There are 9 hidden switches. A switch that is on adds its own fixed numbers to the row, and there is some noise. The rows also spread widely along 10 directions, which tell nothing about the answers.
In the rows, 128 means zero.
Known rows, each followed by its switches (1 for on, 0 for off):
[132 160  68  91 128 145 149  96 160 112 125 150 147 162 107 139 136 143
  78 143  97 124]	1 1 0 0 0 1 1 0 0
[146 107 178 128 135 117  92 119 137 118 171 119  87 118 137 114 127 113
 119 128 113 135]	0 1 1 0 0 1 0 1 0
[131 134 147 127 144  96 111 116 130 119 114 122 121 121 149 129 141 145
  86 128 106 125]	0 0 0 0 0 1 0 1 1
[107 140 139 192 118 182  97 110 109  91 107 133 199 138 157 169 188 108
 106  50 152  52]	0 0 1 1 0 0 0 0 1
[ 66 107 135 170 148  66 108 150 107 115 107 138 111 111 155 143 117  60
 176 112 110 130]	0 1 1 1 0 0 0 0 0
[ 86  98 139 138 106  20 109 137  99  42  78 134 107 136 170 147 127  94
  73 100  53 127]	0 1 0 1 0 1 0 1 0
[155 119 119  92 142 147 136 110 168 131 181 127  98 127 121 132 108 136
 125 163 125 145]	0 0 0 0 1 1 1 0 0
[ 93  79 134 144 188 135 121 137  92 116 112 132 160 169  52 218  92  58
  48 115 109  80]	0 1 1 1 1 1 0 0 0
[128  97 180 135 159 100 131 112 158 104  92 135 155 118 139 175 138 139
  19 109  93  76]	0 0 0 1 1 1 1 1 1
[102 143 173 120 216  98  99 111 172 163 121 146 108 102 147 156 149 113
 113 156 117 118]	1 1 1 1 0 1 0 1 0
[148 140 148 118 134 127 114  98 180 125 111 128 140 109 170 136 169 173
  99 130 124 100]	1 0 0 0 0 0 1 0 0
[188 111 149 106 146 177 159 126 189 128 158 126 183 134 144 157 127 143
  88 114 133 117]	1 1 0 0 0 1 0 0 1
[112 147 159  77 158 110  75  80 122 123 140 126  79 142 108 125 140 165
  77 184  90 128]	1 0 0 0 0 1 0 0 1
[111 118 156 114 138  98 166 124 176 109 162 160  86  99 178 107 107 126
 137 136 100 164]	0 0 0 1 1 0 0 1 0
[107 132 126 142 119  60 100  93 112 134 163 138  71  95 110 122 155 147
 100 117  69 108]	0 0 0 1 0 1 0 0 0
[101  83 187 146 153 108 141 125 153 110 153 161 113 121 123 140 111  89
 105 113  99 108]	0 1 0 1 1 1 1 1 0
[128 152 136  69 121 135  80  73 155  68 148 133  85 153 153 118 156 156
  75 169  82 137]	1 1 1 0 1 1 0 0 0
[141 137 127 123 127 111  94 135 109 165 116 101 125  93 139 106 128 133
 135 136 116 141]	1 1 1 0 0 0 0 0 1
[139  64 180 128 124 100 114 137 138  79 144 114 121 129 135 154 103 106
  88 128 104 107]	1 1 1 0 1 0 1 0 1
[ 96 111 135 153 102  93 145 128 151  99 145 154 108  98 176 110 128 111
 172 104 106 130]	0 0 0 1 1 0 1 0 0
[126 108  88 136 129  67 132 123 133  71 139 127 139 135 132 199 136 115
  59 111  93  92]	1 1 0 0 1 0 0 0 0
[129 125 133 123 136 125 118 119 135 114 125 134 127 141 120 135 127 112
  98 126 116 121]	0 1 0 0 0 1 1 1 0
[143 133  97 105 150 132 129 131 148 150 146 111 119 103 139 149 109 124
 147 165 153 144]	0 0 0 0 1 0 1 0 1
[ 90 136 146  57 161 147  92  88 147  62 140 144  99 187 124 156 119 114
  94 198 106 133]	1 1 0 0 1 1 1 0 1

New rows, each followed by its switches (1 for on, 0 for off):
[137 185  91  72 139 144 133  86 164 123 131 140 106 123 148 141 144 171
  67 157 110 148]	0 0 0 1 0 0 0 1 0
[179  85 125 155  78 139 187 132 184  52 182 133 167 126 183 153 134 136
  93  58 120 108]	0 0 0 0 1 0 0 0 0
[157 150 115  71 159 150  91  99 155  91 140 114 107 158 139 170 135 127
  65 168 126 141]	0 1 1 0 0 1 0 1 0
[167 140 104  92 129 210 129 126 148 134 174 128 121 152 114 114  98 100
 142 147 153 165]	0 1 1 0 0 1 1 1 0
[128 150 109  99  92 174 130 109 158  89 167 144 104 154 169  82 126 124
 194 142 131 173]	0 0 0 0 0 1 1 0 0
[115  61 205 102 130 135 169  99 187  58 171 173 106 163 115 133  90 118
  61 125  63 116]	0 1 0 1 1 1 1 0 0
[109 115 133 124 170 115 110 125 127 143 134 127 107 140  97 150 107 102
 140 156 130 124]	0 0 0 0 0 1 1 0 0
[133 131  90 119 131 146 119 115 129  96 185 126 118 147 127 160 128 108
 130 131 135 130]	0 0 0 0 1 1 0 0 0
[101 167  61 114 110  99 151  82 142  73 155 167  70 160 104 113 123 141
  79 151  77 143]	0 0 1 0 0 0 1 1 0
[148  96 180 107 157 129 147 119 202 130 110 131 143 116 160 128 121 142
  96 142 107 122]	0 1 0 0 1 1 1 0 0
[120 114 198 113 166  82  50 122 122 161 108 109  92  77 139 154 147 121
 103 152 122 104]	1 1 0 1 0 0 1 1 0
[ 98 143 138 115 165 158 127 113 169  98 107 142 137 155 174 124 127 113
 144 150 132 145]	0 0 1 0 1 1 0 0 0
[103 120 122  93 163 127 130  98 164  73 114 143 125 169 123 183 116 116
  69 167 113 111]	0 1 0 0 1 0 1 0 0
[107 135 169 105 161 182  97  90 138 152 144 142 109 132  97 142 130 129
 117 153 139 106]	0 0 0 1 0 0 1 0 0
[114 150 111 129 157 181 135 106 141 106 137 153 154 153 125 161 136 109
  78 113 129 112]	0 0 1 1 1 1 0 1 0
[128 100 160 161 143 104 156 147 141 138 133 135 135 107 141 123 108 116
 123  98 124 127]	0 0 0 0 0 0 0 1 0
[ 54 128 170 164 145  71  82 103 125  52  70 151 123 130 185 157 172  99
  74 104  88  86]	0 1 1 1 1 0 0 1 0
[110 111 161  77 160 108  77 113 139 109 102 116  77 127 147 145 110 117
 103 185 101 144]	0 0 1 1 1 1 1 0 0
[138 112 128 130 146 121 131 133 148 122 170 137 125 111 135 169 128 102
 114 116 128 114]	1 0 0 1 1 1 1 1 0
[165 128 117 140 173 102 161 106 203 137 127 136 139 112 128 176 140 155
  42 127 122  93]	0 0 1 0 0 0 1 1 0
[109 139 130 124 179 153 118 132 151  94  83 132 160 162 165 173 124  87
 107 137 152 128]	0 1 1 0 0 0 0 1 0
[100 118 113 118 163 160 134 108 141  93 135 144 126 174  93 169 101 102
  94 157 131 113]	0 0 1 0 1 0 1 0 0
[119 151 123 129 137  97  92  98 133 132 182 137  76 108 125 116 152 122
 142 147 118 129]	0 1 0 0 0 1 1 1 1
[125 126 160 101 150 153 123  96 170 104 143 148 115 134 140 147 134 131
  79 140 117 117]	0 0 0 1 1 1 1 1 0
[179 119 132 108 132 150 151 149 162 131 154 120 146 122 163 129 111 127
 126 117 138 158]	1 0 0 0 0 1 0 1 0
[108 122 185 126 145 114 119  93 129 159 145 156  74 124  64  80 112 159
  71 148  80 115]	1 0 1 0 0 0 1 1 0
[108 128 118 117 172 152 121 127 132 133  98 130 149 152 115 147 107  97
 109 148 125 132]	0 1 1 0 1 1 0 0 0
[106 125 129 141 158  90  60 115 116 119 154 115 107  97 150 190 168  91
 136 127 130  96]	0 1 0 1 1 1 0 0 0
[ 99 114 138 131 157 103 135 130 138 122 128 144 132 115 137 164 122 116
 106 121 110 110]	1 0 0 1 1 0 0 0 0
[ 87 123 174 158 182 145  95 112 118 135 129 145 127 151  89 135 127  82
 120 133 136  98]	0 1 1 0 0 1 1 1 1
[129  93 145 168 106 147 106 140  88  91 169 114 150 140 131 147 127  89
 138  82 138 104]	0 0 0 0 1 1 0 0 1
[122 123 133 120 133 116 132 138 149 115 100 123 137 121 184 113 121 126
 146 134 118 153]	0 0 0 0 1 1 0 0 0
[ 85  95 153 183 142  84 116 120 131 115 128 150 141 109 128 162 154  88
 119  84 102  67]	0 1 0 1 1 1 1 0 0
[148 127 198  82 158 139  87  88 182 134 115 120 122  97 174 141 164 167
  66 149 104 110]	0 1 0 1 1 1 0 0 0
[ 98 120 174 136 132 180 107 124 123  96  87 137 161 173 150 101 124  95
 137 111 124 130]	0 1 1 0 0 1 0 0 0
[145 173  89 105 167 131  98  87 144 167 126 116 113 119 104 144 156 163
  79 164 120 118]	0 0 1 0 0 1 0 0 0
[117 111 188 114 140 101 131 111 182 131  79 145 127 105 170 105 136 146
 103 130  78 122]	0 1 0 1 0 1 1 0 0
[134 115 120 113 144  59 110 108 130  76 105 118 110 147 118 181 130 139
  22 143  86 101]	0 0 0 0 0 1 1 1 1
[118 131 166  81 168 130 102 105 160  72 159 137  90 148 173 168 127 116
 105 163 124 146]	0 0 0 1 0 1 0 1 1
[157  93 119 146 160  78 131 125 136 142 147 114 150 111  83 209 135 133
  33 107 106  66]	1 1 0 0 0 0 0 0 0
[ 79 150  94 121 163 109 121 119 110 119 153 146  83 149  97 146 101  93
 147 171 136 145]	0 0 0 0 0 0 1 1 1
[175 119  95 151 113 173 152 128 140 115 228 133 144 130 110 168 128 103
 113  79 156 111]	0 1 0 0 0 0 0 1 0
[150 108 130 154 172 103 129 117 149 159 169 122 131 109  97 177 140 132
  93 112 127  84]	0 0 0 0 0 1 0 0 0
[148 111 140 125 136 147 101 125 135 113 159 114 129 132 139 143 131 117
 119 125 131 120]	1 0 1 0 1 1 0 0 0
[144 130  85 102 133 123 178  99 167 128 116 151 129 142  88 138 108 156
  36 134  69 122]	0 0 1 1 0 1 1 0 0
[124 102 154  95 151 131 107 125 156  85 140 126 117 152 147 160 115 109
 123 158 127 128]	1 0 0 0 1 1 1 0 0
[132 107 173 151 130  91 122 132 140 176 105 126 128  80 132  96 132 152
 131 116 108 106]	1 0 0 0 0 0 1 0 0
[163  84 101 141 109 135 153 125 147  72 239 144 123 137 105 199 117  80
  82  83 117  99]	0 1 0 1 1 1 1 1 0
[160 120 144 103 123 121 133 111 176 159 134 125 112  91 140  88 127 161
 114 144  96 139]	0 1 0 0 1 1 1 0 0
[126 140 142  91 145 126  85  97 142 120 120 119  97 114 155 134 146 145
  91 156 100 133]	0 0 1 1 1 1 0 0 0
[129 134 145 116 149 163 140 103 188 113  99 143 165 145 152 148 141 138
  99 132 133 104]	0 1 0 0 0 0 1 0 0
[128 146  80 113 103 118 134 114 133  96 142 131 114 143 142 116 125 130
 141 138 110 147]	0 0 0 0 0 1 1 0 1
[ 87 130 205  99 182 140  92 100 140 145 128 141  94 126 136 115 125 128
 139 168 116 136]	0 0 0 1 0 1 0 0 1
[112 145 110 144 112 134  83 110 119  81 114 127 159 136 175 171 183 101
 122  87 126  93]	0 1 0 1 0 1 0 0 0
[139 104 141 103 158 152 149 114 172 118 116 133 136 152 115 138  98 132
  77 152 110 127]	0 0 1 0 1 1 1 0 0
